There are 10 hidden switches. A switch that is on adds its own fixed numbers to the row, and there is some noise. The rows also spread widely along 13 directions, which tell nothing about the answers.
Some rows, each with its switches (1 for on, 0 for off) after it:
6,11,-10,-13,-1,-8,11,1,-10,14,6,-16,-7,-1,0,-6,-28,15,-2,-14,-15,-5,15,-14,34,-1,19,2,12,-1,-40,7,3,2,11,3,-16,-9 | 1 0 1 0 1 0 0 1 0 0
-2,-6,2,-21,-18,29,12,-1,31,3,-14,8,-2,-14,17,5,-10,2,-18,-2,2,-7,9,15,-4,15,-10,11,-7,-5,0,-17,12,10,19,-15,3,5 | 0 0 0 0 1 0 1 1 1 0
3,20,2,0,0,7,-6,11,-8,11,-3,18,-16,-3,-13,-7,-21,-1,-1,-6,-12,-1,-1,-4,24,-10,28,0,-3,1,-5,31,-9,-8,1,0,-12,0 | 0 1 1 1 0 0 1 1 1 0
7,-7,-7,15,16,13,3,6,8,15,5,12,-6,-3,7,-6,-5,-28,-22,-10,14,-8,-8,9,-3,22,-1,12,6,2,-21,-16,-14,-13,2,15,-33,12 | 0 0 1 1 0 1 1 1 0 0
1,-27,-2,11,0,21,6,-3,24,-5,-3,16,-18,-8,7,-7,-8,-21,-22,-1,11,-8,2,13,-3,4,3,10,-6,8,-9,-11,-1,2,14,6,-17,11 | 0 1 1 1 0 0 0 0 0 1
14,-29,-21,8,8,6,15,-8,18,1,-1,16,-16,-6,26,4,-3,17,6,8,8,2,-2,-5,-1,-12,3,1,12,6,-8,-18,21,5,15,-3,-6,23 | 1 0 1 1 0 0 1 1 0 0
6,11,-8,10,8,30,9,4,10,4,-24,12,18,-37,-18,5,-4,-2,5,2,2,5,-8,18,-12,9,5,-1,-6,-8,32,27,11,-5,-12,-9,-17,29 | 1 0 1 1 0 0 1 0 1 0
10,-40,22,-16,0,27,-29,8,-15,-11,18,42,-22,5,0,8,-9,-14,-17,9,-2,20,-20,1,6,6,12,-28,2,1,4,31,-6,-9,2,-4,-10,13 | 1 0 1 1 0 0 0 1 0 0
12,-11,11,-7,-14,16,-11,8,19,-3,4,48,-21,4,29,5,5,7,-1,2,-5,10,-10,5,-7,-21,-6,-6,6,-1,4,-14,10,-1,11,-9,9,14 | 1 1 1 1 0 1 1 0 0 0
16,6,-7,-15,-2,14,6,12,13,-3,3,-11,6,-6,8,4,-17,15,-20,-20,-13,1,5,8,21,31,-13,7,12,-16,-16,-12,24,6,7,-1,-9,12 | 0 0 1 0 0 0 1 1 1 0
34,-4,-11,0,-5,6,-7,5,6,12,-27,23,8,2,-6,14,-12,18,12,2,-13,21,-7,12,16,9,1,1,10,3,38,10,12,7,-4,-5,-9,22 | 0 0 1 1 1 0 1 0 0 0
-10,10,-1,-49,7,2,1,-11,-16,4,7,23,-24,3,2,-7,-14,1,-8,11,4,-18,8,-12,2,1,17,1,-3,-3,-15,19,-28,10,20,-18,0,-27 | 1 1 0 1 1 0 0 1 0 0
8,-11,-9,-16,2,0,8,-18,-10,15,7,8,-14,-2,-15,-9,-11,-4,-18,1,0,-1,8,-2,7,3,9,8,13,10,-30,14,-10,-4,18,7,-22,-18 | 0 0 1 1 0 0 1 0 0 0
26,6,3,-25,-5,-1,-3,9,0,-1,3,11,6,11,9,5,-7,14,-6,-6,-14,9,0,3,17,9,-6,3,17,-4,-2,-7,11,3,3,0,-2,2 | 0 1 0 1 0 0 0 0 1 0
14,-13,-2,-2,-2,25,0,14,21,-18,-6,-7,8,-14,-13,7,-20,-7,-32,-10,8,0,-2,14,18,27,2,0,-8,-8,10,17,20,8,1,5,-12,13 | 1 1 0 0 0 0 1 1 0 0
6,0,1,14,-5,7,5,22,11,6,-7,-6,12,-13,-5,8,-11,15,3,-6,4,9,-3,-4,25,9,11,-14,-1,1,9,9,21,-3,-6,-4,-13,22 | 0 0 1 1 0 0 0 1 0 0
12,-17,-21,-13,23,-12,9,5,-6,-5,-9,-1,-3,7,7,15,-17,28,23,14,7,5,-2,-22,24,6,24,-11,2,0,25,14,11,16,4,-17,2,19 | 0 0 0 1 0 0 0 1 1 0
18,-6,-20,-26,19,-6,1,-23,0,-15,3,30,-29,12,10,-9,-7,-1,-8,13,4,-17,7,-4,-10,-19,5,21,10,6,-7,2,-17,14,17,6,5,-18 | 0 1 0 1 1 0 1 0 0 0
2,-15,-15,10,8,12,-1,8,15,7,-16,30,-24,-2,26,6,1,6,7,5,6,-7,-10,6,-3,5,-4,3,-4,-3,18,-19,-2,14,7,-22,-1,26 | 1 0 0 1 1 1 1 0 0 1
17,9,-20,-14,15,-14,3,-4,16,0,2,25,-16,20,34,-4,8,17,5,8,11,-17,0,-9,-9,-6,-16,18,14,0,-1,-36,-3,10,13,2,9,-2 | 1 0 0 1 0 0 1 1 0 0
-21,-20,-18,10,24,10,9,3,-7,3,2,-1,-24,-21,-2,5,0,21,8,13,12,-6,-3,-12,0,17,9,-21,-8,-9,3,15,5,11,6,-33,-8,23 | 1 0 1 0 0 0 0 1 0 0
4,-14,-27,0,33,-8,12,6,5,19,-2,10,-10,9,21,4,-8,-3,9,7,27,-10,-6,-15,2,22,10,1,1,-1,4,-20,-11,5,10,-5,-16,19 | 1 1 1 0 0 1 1 1 0 0
-4,12,-13,0,9,21,22,0,17,2,-13,0,18,-40,-26,-2,-7,-6,-16,4,31,-10,-2,3,-8,1,19,-4,-13,0,13,36,11,-2,3,1,-23,5 | 1 1 1 1 0 1 1 1 1 0
5,0,-13,36,30,4,-1,16,13,-23,-3,11,-9,-11,16,0,6,4,14,3,9,-11,-12,-6,-3,-16,4,-1,-6,-7,22,-3,10,4,-16,0,2,35 | 1 0 0 1 0 0 0 0 1 0
-6,22,11,-20,-1,14,5,21,25,-21,-9,-2,24,-17,10,12,-6,18,16,1,5,-2,1,-5,1,2,0,-9,-16,-18,37,5,18,7,-11,-17,23,18 | 0 0 0 0 0 0 0 0 0 1
24,-23,5,-34,-6,15,-1,-15,4,-26,12,26,-7,-3,12,7,-2,24,-4,12,-10,11,1,-1,-9,-26,-3,-9,22,2,-4,11,23,2,10,-5,12,7 | 0 0 0 1 0 0 0 1 0 1
-2,-13,15,2,-13,11,3,15,32,-19,5,6,13,-15,1,2,5,-2,-19,4,37,-5,-4,-12,8,-22,11,-20,-18,12,10,10,20,1,5,13,4,-2 | 1 1 0 1 1 0 0 0 0 0
4,-22,20,-15,-17,27,-14,0,-8,1,8,34,-18,-12,-10,2,-4,-9,-25,2,-4,11,-9,7,3,-12,11,-18,2,7,-11,34,-3,-8,8,-5,-8,-6 | 1 0 0 1 1 1 1 0 0 0
3,-36,12,-3,-8,25,-4,3,13,-13,7,14,-12,-10,-5,3,-16,-19,-27,-1,10,7,-4,3,13,3,16,-9,-9,6,-6,18,8,-3,12,9,-10,5 | 0 0 1 1 0 0 1 0 0 0

New rows. What belongs after each?
-5,32,-1,-38,-15,21,23,-6,19,19,-18,12,13,-25,1,-2,-17,-2,-7,-3,7,-10,11,7,-4,3,12,11,-5,-6,-6,8,-1,4,16,-11,-11,-11 | 1 1 1 1 1 1 1 1 0 0
2,7,9,-14,-14,20,4,-10,3,-2,-4,17,-8,-19,-8,-6,-8,-2,-12,0,-13,-4,9,7,-3,-24,10,5,1,4,-15,22,1,-1,8,-3,-5,-10 | 1 0 0 1 1 0 0 0 1 0
9,4,3,-11,5,1,-9,1,-1,10,2,20,0,4,-30,-8,-1,-16,-26,8,24,-6,-4,2,-1,15,3,-1,-3,14,7,25,-22,-6,5,14,-23,-20 | 0 1 1 1 0 0 0 1 0 0
-21,-5,-3,10,-13,30,7,8,37,-12,-17,11,-21,-29,-9,0,-7,8,-17,5,19,-14,3,6,4,2,8,-4,-31,-5,19,20,15,18,16,-22,5,5 | 1 0 1 1 0 0 1 1 0 0
30,7,-7,-28,4,16,11,-11,-4,4,2,14,18,-14,4,5,-18,4,1,-6,-16,15,1,7,-4,-6,9,4,29,-6,-17,12,14,-12,0,7,-20,13 | 1 0 1 1 0 1 1 1 0 0
-4,0,-14,-4,17,16,1,-2,-21,18,-6,-1,-11,-16,-24,-4,-11,-8,-15,1,-4,-9,1,11,0,37,1,2,1,-7,-9,22,-20,4,-1,-17,-28,3 | 1 0 0 0 1 0 0 1 0 0
-16,-9,11,-13,-8,14,2,12,6,4,-3,-10,3,-15,-19,2,-13,-13,-24,-1,20,-7,2,-3,18,25,13,-12,-23,0,4,23,-6,6,7,-8,-11,-10 | 1 0 0 0 1 0 0 0 0 0
-5,11,-12,8,13,25,23,10,26,-14,-8,-7,16,-39,-6,0,-5,4,-13,-5,23,-15,-2,4,-2,-1,10,-1,-10,-8,8,14,22,2,-5,-4,-10,22 | 0 1 0 1 0 1 1 1 1 1
15,-15,-14,25,7,1,3,10,16,5,-13,9,-3,-3,8,7,-1,23,17,4,1,6,-6,-1,7,-7,0,-5,3,5,23,-7,20,5,-1,-6,-6,33 | 1 0 1 0 0 0 0 0 1 1
-7,-16,14,-7,-9,24,6,-1,16,5,8,6,6,-20,-9,-5,-5,-25,-28,-2,22,-2,-1,3,-7,7,6,-5,-11,7,-14,10,-1,-13,10,13,-17,-6 | 1 0 1 0 0 0 1 0 0 0
1,15,-9,5,4,10,-7,6,17,-7,-20,21,-12,-9,-23,-5,-16,-6,-7,7,17,-13,-2,0,10,-10,21,4,-24,5,33,41,-10,11,1,3,-4,-7 | 1 0 1 1 1 0 1 1 0 0
7,-3,-14,9,16,-12,5,15,-1,21,-7,10,-9,13,19,3,-6,6,16,1,8,-2,-8,-13,20,9,15,2,2,3,8,-17,-6,1,2,-5,-8,18 | 0 1 0 1 0 0 1 0 1 0
-3,15,-1,-13,-20,11,22,2,9,16,-16,-12,9,-24,-14,2,-12,16,-7,-8,-9,1,12,7,16,5,9,2,0,-3,-10,15,18,6,12,-18,-13,-6 | 1 0 0 1 0 1 0 0 1 0
-2,19,-24,-1,5,17,25,-16,28,9,-22,12,-4,-26,-1,-12,-2,-2,-9,5,15,-25,12,14,-21,-1,-3,27,-5,2,0,-7,-3,10,14,-4,-12,-2 | 0 1 1 1 1 0 1 1 0 0
4,22,-6,-6,-1,-3,9,19,15,25,-5,-7,8,5,18,-4,-21,3,3,-18,0,-9,5,-7,26,18,4,13,1,-5,-16,-26,-1,-4,4,7,-14,8 | 1 0 1 0 0 0 1 1 0 1
28,-20,0,-9,2,4,-5,-9,-16,-5,9,19,3,-8,-11,4,4,18,-1,9,-6,16,-7,-3,-1,-24,4,-19,24,11,-4,28,14,-6,-3,6,-9,7 | 1 0 0 1 1 0 0 0 0 0
-2,-14,12,-39,8,-2,-4,-5,-8,-6,20,8,-9,12,-2,-2,-9,-16,-19,8,14,-5,4,-14,1,10,8,-4,-3,4,-13,11,-21,-1,13,6,0,-25 | 0 0 0 0 0 0 0 0 0 0
5,-32,8,1,12,3,-8,13,-9,-7,15,11,-12,6,0,4,-12,-17,-14,1,16,5,-14,-16,22,-2,27,-19,-4,8,-6,20,-4,-6,3,7,-14,5 | 1 0 0 1 0 1 0 0 1 0
18,-11,-17,-3,12,13,18,-20,-3,18,-5,5,6,-17,-18,-4,-11,-21,-19,-2,4,3,3,16,-10,15,5,16,17,7,-19,9,-6,-10,6,13,-39,3 | 0 0 1 1 0 1 1 0 0 0
18,6,7,-33,-8,-4,4,-11,10,-6,5,11,9,7,-3,-5,-13,-10,-14,2,9,-2,9,-7,4,-18,12,13,6,12,-10,11,-4,-5,11,25,0,-28 | 0 0 0 1 0 0 1 0 0 0
18,2,-5,-13,-8,2,-3,4,6,18,-7,23,-11,11,9,2,-3,20,-5,-1,-7,1,-2,5,11,8,-10,7,14,3,1,-13,4,3,12,-8,-6,4 | 0 0 0 1 0 0 1 1 1 1
9,14,-4,26,-4,16,6,6,0,9,-10,-4,-2,-23,-20,-10,-17,-11,-10,-17,-18,-1,4,14,18,-9,18,12,4,0,-20,22,5,-10,-9,10,-27,10 | 1 1 0 1 0 0 1 0 0 0
17,37,-14,-2,21,-7,7,9,1,1,7,-2,12,-3,0,-11,-5,3,-4,-12,1,-13,2,-3,4,4,-3,14,15,-7,-17,-5,-1,-5,-8,18,-20,2 | 1 1 1 1 0 0 0 1 0 0
6,-11,9,-18,-15,14,6,0,-6,23,-6,15,-1,-7,-3,7,-12,4,-4,1,-7,13,-1,4,10,2,14,-10,8,5,-10,16,5,-7,11,-14,-17,4 | 1 0 0 1 0 1 0 1 1 0
-1,1,22,-11,-5,3,-20,24,-2,-2,23,22,-13,8,15,2,10,12,-7,-3,1,3,-11,-11,9,-2,-8,-19,2,-5,-3,-5,0,-7,0,-6,14,2 | 0 1 0 0 0 0 1 0 0 0
5,14,8,18,-9,5,-29,26,5,8,-4,38,-30,11,4,-3,-4,15,4,-3,-11,1,-10,-3,21,-18,7,-9,-8,0,16,12,-6,0,-3,-9,6,9 | 1 1 1 0 1 0 1 1 0 0
3,9,-4,3,1,17,8,20,15,3,-18,6,14,-20,23,13,-4,17,21,-5,-2,3,-7,1,9,5,2,-7,-3,-14,22,-9,20,5,-10,-18,3,36 | 1 0 0 1 1 0 1 0 0 0
-2,17,5,-19,-4,13,0,1,17,-6,-1,29,-14,-8,19,1,6,14,5,4,-8,-4,4,6,-22,-12,-12,3,0,-14,5,-9,4,8,10,-23,14,5 | 1 1 1 0 0 1 0 0 0 0
3,-11,13,-33,-9,27,2,-1,5,11,-4,15,0,-2,2,-1,-28,-42,-27,-6,1,0,4,15,5,34,14,10,-7,-2,-13,1,-20,-3,15,4,-26,-6 | 1 1 1 1 0 0 0 0 0 0
10,-6,-10,-7,29,1,2,-3,-15,-4,3,17,5,-9,-6,5,-7,3,19,18,17,3,-13,-20,-2,-20,30,-16,3,5,18,38,-4,-9,-10,5,-7,14 | 1 0 0 1 0 0 1 1 0 0
-2,-14,-11,-4,-13,-5,8,-3,20,21,-8,16,-22,5,13,-2,8,20,-5,8,15,-9,3,-3,5,2,-10,5,0,11,-3,-23,4,12,26,-14,0,-6 | 1 0 0 1 0 0 1 0 0 1
-4,5,7,-5,-14,11,15,3,26,16,-7,7,6,-10,4,-10,-5,-18,-25,-3,26,-18,6,0,2,-4,7,9,-10,15,-17,-10,-3,-4,17,13,-17,-14 | 1 1 0 1 1 0 0 1 1 0
-2,6,-3,-7,6,3,4,33,8,1,-2,3,5,-8,21,17,-12,35,21,-5,3,7,-11,-17,30,10,13,-25,-4,-16,19,1,25,8,-3,-27,3,36 | 1 0 1 1 0 1 0 1 1 1
21,-16,-14,8,25,0,1,8,18,-20,-8,4,6,7,5,6,-16,-16,-2,3,19,-1,-5,-2,10,15,10,9,-7,0,27,-1,0,8,-5,16,-10,19 | 0 0 1 1 0 0 0 0 0 0
21,-29,-15,20,25,-12,-17,5,-15,11,4,13,-20,21,-7,1,4,-1,-6,6,6,4,-13,0,6,23,-10,-3,12,8,9,-2,-13,2,-3,3,-19,11 | 1 0 0 0 0 0 0 0 0 0
-1,-9,-4,2,20,23,-2,-2,13,-30,-2,24,-11,-19,1,-1,-12,-14,-3,12,16,-10,-6,-4,-10,-20,22,-4,-15,-1,18,30,-3,4,-3,3,-1,14 | 1 0 1 1 1 0 0 1 0 0
-3,-17,-9,-11,-2,26,11,2,20,13,-8,8,-3,-18,11,3,0,-5,-26,-3,17,-7,-3,16,-4,47,-18,2,-3,-8,-3,-24,4,13,17,-15,-18,13 | 1 0 1 1 1 0 1 0 0 0
18,-7,5,-12,-14,27,7,-7,7,14,-17,18,9,-15,-10,5,-29,-10,2,2,-14,15,3,11,7,-13,29,3,3,7,3,29,8,-13,5,5,-19,12 | 1 1 1 0 0 0 1 1 1 0
-3,25,-12,-11,12,22,10,-1,19,-9,-11,9,-3,-22,-1,-8,-10,-5,-14,-3,4,-21,5,14,-12,14,-5,19,-9,-14,4,4,-2,9,5,-7,-11,6 | 1 0 1 1 0 0 0 1 1 1
20,-3,2,-8,-10,21,17,2,20,-6,-11,8,16,-16,13,9,-22,0,6,-6,-9,12,3,6,7,-23,22,4,10,0,-3,6,25,-8,0,5,-6,22 | 0 1 0 1 0 1 1 1 0 0
0,22,-6,-12,12,7,-1,13,16,-6,-11,15,-3,0,12,0,-7,-2,-1,-2,7,-13,-1,3,0,22,-5,12,-13,-14,23,-8,-7,14,3,-10,1,6 | 1 0 1 1 0 0 0 0 1 0
16,1,-7,-5,22,-5,0,5,-5,1,20,3,7,0,1,-5,4,0,-12,-5,12,-2,-6,-8,-1,10,-7,-3,16,-1,-14,-6,-1,-11,-3,18,-15,5 | 0 1 1 0 0 0 1 0 0 0
7,30,15,-33,-13,14,-10,-1,1,11,-4,33,-7,4,2,-5,-10,-10,-5,-4,-18,0,4,11,-4,3,-2,15,3,-7,-3,4,-19,-6,6,-2,-1,-14 | 0 0 1 1 0 0 1 0 0 0
9,-2,6,-2,-8,9,-5,9,7,7,-1,20,5,-10,5,7,10,25,11,6,-2,11,-9,-1,-4,-14,-8,-15,7,1,15,3,15,-7,-4,-9,5,18 | 1 0 0 0 0 0 1 0 0 1
-15,18,-11,21,-1,26,19,10,32,14,-30,10,2,-37,-1,-3,-6,-5,0,-4,16,-16,-2,12,-6,-2,9,9,-23,-2,21,3,4,3,2,-13,-15,22 | 1 0 1 1 1 1 1 0 1 1
12,7,4,-20,-11,12,2,3,20,-6,-5,0,1,2,0,-1,-28,-12,-20,-11,-7,-4,12,9,15,13,5,16,-4,-4,-9,1,2,4,10,10,-9,-7 | 1 0 1 0 0 0 0 1 0 0
-10,32,3,-16,11,5,-1,15,-8,15,12,19,-11,-5,7,-11,-3,-10,-11,-12,3,-14,-5,-6,3,11,6,1,0,-13,-20,0,-19,-8,4,-5,-13,-6 | 1 1 1 1 0 1 1 0 1 0
10,14,11,-7,-17,16,8,10,4,26,-1,5,16,-14,2,-2,-10,-6,-8,-17,-11,9,1,10,11,11,3,3,13,-2,-23,-8,6,-18,0,8,-24,8 | 0 1 1 1 0 0 1 0 0 0
3,19,-13,28,9,25,10,2,34,-28,-19,7,-3,-32,-6,-4,-12,-1,3,-1,2,-12,3,10,-6,-27,13,17,-15,-6,21,22,17,4,-9,5,2,21 | 0 0 1 1 0 0 1 1 0 0
9,0,-20,6,11,21,24,7,33,-3,-23,-6,27,-29,6,9,-7,-4,-5,-1,28,-9,-3,9,-5,16,2,5,-7,-5,21,-6,20,8,-3,1,-15,27 | 1 0 0 1 1 1 1 1 0 0
15,5,10,-25,-7,7,-12,14,16,-5,3,23,-5,16,26,5,-12,0,-1,-7,-9,4,-1,0,9,7,-5,6,0,-10,6,-17,1,2,7,3,10,4 | 1 0 1 0 0 0 1 0 0 0
0,1,-8,-13,0,11,7,-4,-13,28,-5,27,-19,-11,2,2,-11,13,12,6,-11,7,-2,-1,3,-5,19,-8,10,-1,-10,17,-4,-4,11,-24,-15,10 | 1 1 1 1 0 1 1 1 0 0
-7,10,-12,-5,28,5,0,3,-10,-7,10,9,-23,-6,0,-10,-22,-2,5,1,1,-17,0,-15,10,-11,30,0,-6,-9,-10,26,-15,0,0,-2,-6,5 | 1 1 1 0 0 0 1 1 0 1
2,5,-14,-16,16,2,10,-17,-13,3,-3,15,-23,-6,0,-3,-20,8,17,11,-14,-4,10,-7,-1,-15,23,9,8,-1,-11,21,-11,4,8,-13,-6,1 | 0 0 1 1 0 0 0 1 0 0
-10,-7,3,31,3,16,-3,21,4,1,2,3,-9,-25,-3,3,16,19,1,0,0,1,-10,3,-1,3,-9,-21,-3,-7,6,4,17,-1,-9,-22,-3,30 | 1 1 0 0 0 0 0 0 0 0
31,-6,3,-17,-21,14,-5,-3,13,1,-24,28,5,2,-15,11,-20,4,-4,6,-6,16,-1,11,13,-15,16,3,2,12,27,32,8,4,6,3,-3,-1 | 0 0 0 1 1 1 1 1 0 0
3,-7,-20,-20,19,-2,16,3,-3,5,12,-12,-1,-5,13,2,-6,25,-5,-2,9,-6,2,-11,14,34,-6,-6,15,-11,-18,-16,11,11,11,-14,-14,13 | 0 0 1 1 0 0 0 1 0 1
0,-12,-8,-7,6,6,-2,-5,10,8,-12,38,-22,3,11,-1,-4,2,10,21,19,-11,-6,-10,-5,-20,16,-1,-10,14,20,8,-15,5,11,-9,3,4 | 1 0 0 1 1 0 1 1 0 1
11,7,0,-5,-7,6,2,-1,31,-15,2,8,0,-3,5,-7,0,2,-21,-2,15,-15,6,0,-5,-20,-10,13,-1,8,-5,-7,9,3,9,18,8,-12 | 0 0 0 0 1 0 1 1 0 0
16,27,-1,-15,2,-1,-6,3,8,-12,-11,26,-4,4,8,-1,-25,1,20,0,-11,-2,2,-12,16,-38,31,10,-6,-2,16,24,-6,2,-3,11,10,-2 | 1 0 1 1 1 0 1 0 0 0
28,7,-11,3,2,11,0,5,24,-16,-20,3,5,1,-5,3,-36,-7,-1,-8,-11,3,6,8,21,-6,19,20,-4,-3,19,18,11,6,-3,18,-6,12 | 1 0 1 0 0 0 1 1 0 0
-16,4,-6,-22,15,-4,5,-7,16,-15,10,16,-33,8,30,-8,-3,-2,2,10,14,-27,9,-18,-12,-14,4,14,-13,-7,-10,-16,-16,14,19,-9,23,-15 | 1 0 0 0 0 0 1 0 0 0
-3,-6,-8,12,5,19,18,-10,12,12,-21,1,2,-21,-16,-4,-12,-24,-8,8,12,-9,7,12,-8,6,14,15,-9,10,1,13,-8,-4,2,2,-26,5 | 0 0 0 1 0 0 0 1 0 0
21,17,-12,8,11,-1,-6,20,13,-7,-20,13,3,7,8,10,-6,22,17,0,-7,3,-6,4,13,8,-4,6,0,-9,40,-2,12,12,-11,-11,6,26 | 0 0 0 1 0 0 0 1 1 0
-3,-1,-22,-18,28,5,5,-4,-12,4,-4,14,-13,-9,-12,-4,-9,1,-10,13,23,-17,-5,-10,3,15,19,-4,-7,0,11,30,-17,12,8,-12,-13,-4 | 1 1 0 1 1 0 1 1 1 0
16,10,2,7,-3,-4,-4,20,18,9,-11,18,12,7,22,4,1,9,17,-2,7,1,-8,-6,10,-12,-1,-2,2,7,19,-20,5,-2,-8,6,-1,18 | 1 0 0 1 1 0 0 0 0 1
31,4,-2,-6,-4,26,-7,-3,17,-6,-19,30,-2,1,-7,0,-29,-31,-18,-8,-12,6,-1,25,2,0,11,25,2,0,9,17,-6,-3,1,19,-20,6 | 1 0 1 1 0 1 1 1 0 0
16,10,-8,-28,-1,7,5,-16,-1,21,-7,31,-2,-4,7,-2,-3,12,9,11,-6,1,3,2,-17,-14,0,5,16,4,-2,2,-6,-4,10,-5,-6,0 | 1 1 1 0 1 0 1 1 0 0
7,-20,-24,18,25,16,-2,2,5,1,-7,23,-22,-8,14,2,7,9,0,8,7,-8,-13,10,-11,17,-13,2,6,-6,13,-12,2,8,-1,-17,-11,34 | 1 0 0 1 0 0 1 1 0 1
6,11,-25,-2,6,1,12,1,4,25,-21,-10,-1,-7,-12,0,-6,11,-8,-4,-3,-9,8,14,7,43,-15,19,2,-9,4,-8,-1,15,8,-17,-17,2 | 1 0 0 0 0 0 1 0 0 0
16,13,-2,-26,-16,21,15,-9,9,14,-24,18,22,-27,-13,8,-7,10,1,3,-7,11,4,17,-10,-4,4,4,10,1,15,21,11,-1,3,-12,-9,4 | 0 1 0 1 1 1 1 0 0 0
5,7,-11,-21,32,-4,2,5,-21,-7,10,7,2,-8,-2,5,-10,5,12,5,7,0,-9,-20,7,-1,24,-13,6,-11,5,31,-6,-1,-9,-6,-4,8 | 1 0 0 1 0 1 1 0 0 0
9,4,-2,18,17,3,-9,4,-18,10,8,17,-10,-9,-7,-5,-5,4,18,-1,-16,8,-8,-6,3,-22,16,-6,12,2,-7,21,-6,-20,-14,6,-14,21 | 0 0 1 0 0 0 1 0 0 1
36,1,-3,13,1,-3,-17,20,-5,13,-4,29,-4,14,-3,5,-14,5,4,-8,-11,19,-16,1,27,-8,15,-6,16,6,9,16,4,-11,-8,13,-20,18 | 1 1 1 1 0 1 1 1 0 0
19,3,-10,5,-2,5,16,17,20,21,-16,0,21,-3,19,9,-8,9,7,-8,6,4,-3,3,16,16,1,6,8,1,8,-26,19,-3,0,1,-14,28 | 0 1 0 1 0 0 1 1 1 0
-1,-8,5,-7,-8,35,12,-2,23,-14,-10,14,1,-27,7,3,-11,-14,-14,-1,5,-5,3,14,-10,-11,9,3,-7,-3,-4,10,11,2,5,-5,-6,12 | 1 0 0 1 1 1 0 1 0 0
6,18,18,-33,-26,1,1,12,18,6,-8,11,6,10,11,2,-18,4,-3,-7,-5,-1,9,-3,23,-1,9,7,-4,3,1,-7,0,3,11,-1,5,-13 | 0 1 0 1 0 0 0 0 0 1
-2,20,6,-25,-9,20,0,-1,12,-7,0,7,-11,-9,-6,-11,-13,-17,-34,-13,-6,-17,10,16,3,16,-5,21,-6,-11,-20,6,-9,6,12,1,-6,-23 | 1 0 0 1 0 0 1 0 0 0
